There are 3 ways to turn a row about zero (a turn may also mirror it). The second row of each pair is the first, turned, with some noise. The first 27 pairs use one turn. New pairs use 2 turns, one after the other, and a turn may come again.
(in the rows, 128 means zero)
Known pairs, each followed by its turns in order:
[124  81  98  88 138 171 138 160]
[125 110 129  75 112 149 192 138]
beke

[136 124 171 125  92 114 152 136]
[131  90 120 128 102  96 159 121]
loke

[159  86  87 162  79 108 134 151]
[162 103 124  81 151  81 160 168]
lefo

[100  84 164  97 131  88 125 146]
[ 78 133 166 109 139 142 174 111]
lefo

[150 169 133  78  88  92 137 147]
[122  90 134  78  62 153 129 137]
lefo

[ 87 106  95  77 174  81 175 149]
[193 161  86  55 154 124 127 127]
loke

[ 77 149 117 102 132 175  87 164]
[125 117  65  92  70 145 132 108]
beke

[177 109  91  95 168  92 122 133]
[146 146 113 116 201 152 164 137]
loke

[159  83 114 100 166  95 137 179]
[139 115  82  97 193 128 144 164]
loke

[ 91 137 140 132 105 172  99 129]
[136 121  88 173 124 149 156 119]
lefo

[131  84  95 111 135 163 179 170]
[159 123 129 107 169  71 102 173]
loke

[120  89 110 162 136 171 131  80]
[154 102 173  78 138 125 102  99]
beke

[127 145 124  99 111 171  80  83]
[131  95  79 152 120 132 116  69]
lefo

[137 173 164 158 152 131  89 149]
[ 84 126 127 132  93 176 136 166]
loke

[117 120  89 162 153  97  87 130]
[149 186 144 120 116 149 113  94]
beke

[151 103  89  84 118  79 151 149]
[115 173 134 129 149 110 193 159]
beke

[ 93 100  77 150 121  97 136  84]
[155 165 163 109 139  78 132  84]
beke

[109 107 146  88 171 126 144 166]
[105 176 154 110 138 170 147 112]
lefo

[ 81  77 140 131 138  88 125 117]
[149 100  81 114 129 142  88  91]
loke

[170 177 147 123  78  89 174 175]
[107  91 153  85 106  93 208 141]
loke

[132 104  94  80 159 133 159  78]
[196 170 138 142 165 127 125 114]
loke

[118  90 134 137 170 134 140 156]
[135 115 140 133 133 165 172  95]
beke

[ 81  88 158 126 110 129 137  79]
[ 93  88 143 167 177 144 141 116]
lefo

[ 88 160  96  94 118 129  86 157]
[119 157  68 103  84 118 133 122]
beke

[156 153 104 175 148  94 108 151]
[155 183 145 159 114 162 110 137]
beke

[145 156 143  86 127 132 127 158]
[119 142 114  98  87 156 127 122]
lefo

[ 88  98  90 173  79 104  85 105]
[161  70 140 164 147  78 180 115]
lefo

New pairs, each followed by its turns in order:
[131  78 146 127 153 138 133 149]
[110 131 120 143 168 162 114 134]
beke lefo

[114 169 110 112  81  91 147 104]
[ 65 104 170 104 120 131 146 132]
lefo beke

[154  94 103 114 106  86  85 158]
[148  97  74 168 101  99 119 128]
beke beke

[125 134 128 161 161  78 168  94]
[ 76 125 112 170 123 171 108  93]
lefo beke

[ 98 101  88  96 175  80 174  99]
[188 138 122 164 210 135 135 150]
beke beke

[149  92 172 160 151 176 138 143]
[152 104 101 181 120  95  86 150]
beke loke

[ 95 151 147 160 155 154 152  89]
[127 112 125 180 178 162 127 116]
beke loke

[159  89  97 126  93 166  84 100]
[165 148 139 117 200 156 133 102]
lefo loke

[ 93 145 173 109 121 179 172 158]
[108 157 165 134 112  88  79 179]
lefo loke

[142  82  90 175  95  89  88 158]
[118 127 129 134  34 116 159 111]
beke loke

[169 131 154 128 162  92  85  99]
[147 134 180 146 122 108  80 169]
loke loke

[155 102 176 115 120  78  85 142]
[186 128 145 126 203 143 119 131]
loke lefo

[ 80  90  84  83 115 140 113 164]
[142 118 106 132 150  49 162 159]
beke beke

[108 114 171 152 108 163  77 170]
[205 129 148 155 106  87 148 135]
lefo beke

[142 178 154 168 139 148 169 157]
[116  97  88 120 107  70 146 144]
loke loke

[140 143  88 112  95 104  97 177]
[141 138  96 158  78  90 128 160]
beke beke

[129 156 119 166 137  89 178 158]
[ 97 153  98 105  78 134 166 160]
lefo lefo

[117 159 172 142 169  84 166  98]
[120 105  55  86 158 145 111 145]
loke lefo

[ 79 170  79 151  82  89 113 106]
[ 75 117 105  93 162  75 145 177]
lefo lefo

[158 159  78 163 115 151 151 174]
[114 123  78  89  96 126 140 188]
beke lefo

[ 83 176 115  87 119 161 121 113]
[117 123 167 193 144 113  99 124]
lefo loke

[ 80 120 158 132 167  88 118 138]
[143 108 134 175 159 111  77 125]
beke lefo

[159  97 158 161 106 173 117  92]
[115 128 192 146 109 157 107  87]
loke beke

[120 148 176 107 115 102 145 167]
[129 132 139 122 119  82 180 159]
loke beke

[ 82 173 137  85  98 168 121 141]
[163 105  66 130 177 131 116 146]
lefo lefo

[144  85  93  87 120 121 177 116]
[137 159 132 147 191 161 134 153]
loke beke

[156 169 126 174 104 179  95 135]
[104  93 125 174  86 119 120  73]
loke beke

[ 98  84 130 145 150 129 115 112]
[170 140 128 164 114 140 130 105]
beke loke

[121 150 116 143  96  87 134 102]
[173 131 125 165 103 116 136 103]
loke loke

[153  89 130 170  86 144 113 148]
[159 146 179  89 134 137 127 140]
lefo lefo

[106  99 154 129 107 178 131  80]
[157 125  61 148 153 132 123  96]
beke loke

[159  98 152 102 164 125 149 150]
[129 123 141  99 177 114 133 177]
loke loke

[121  81 139 134 139 158 151 120]
[177 111 103 156 137 118 128 133]
beke loke

[124 154 175 103  78 100 170 121]
[136 170 165 172 114 134 153  76]
beke beke

[173 155 138 149 120 129 129 179]
[130 101 144 138  62 149 123 143]
beke beke

[118 160  86 101 165 175 154  90]
[137 148 124  46 128 110  98  99]
beke lefo

[106 158 135 141 165 161  93 105]
[158 153 153 137 119 122  69 120]
lefo beke

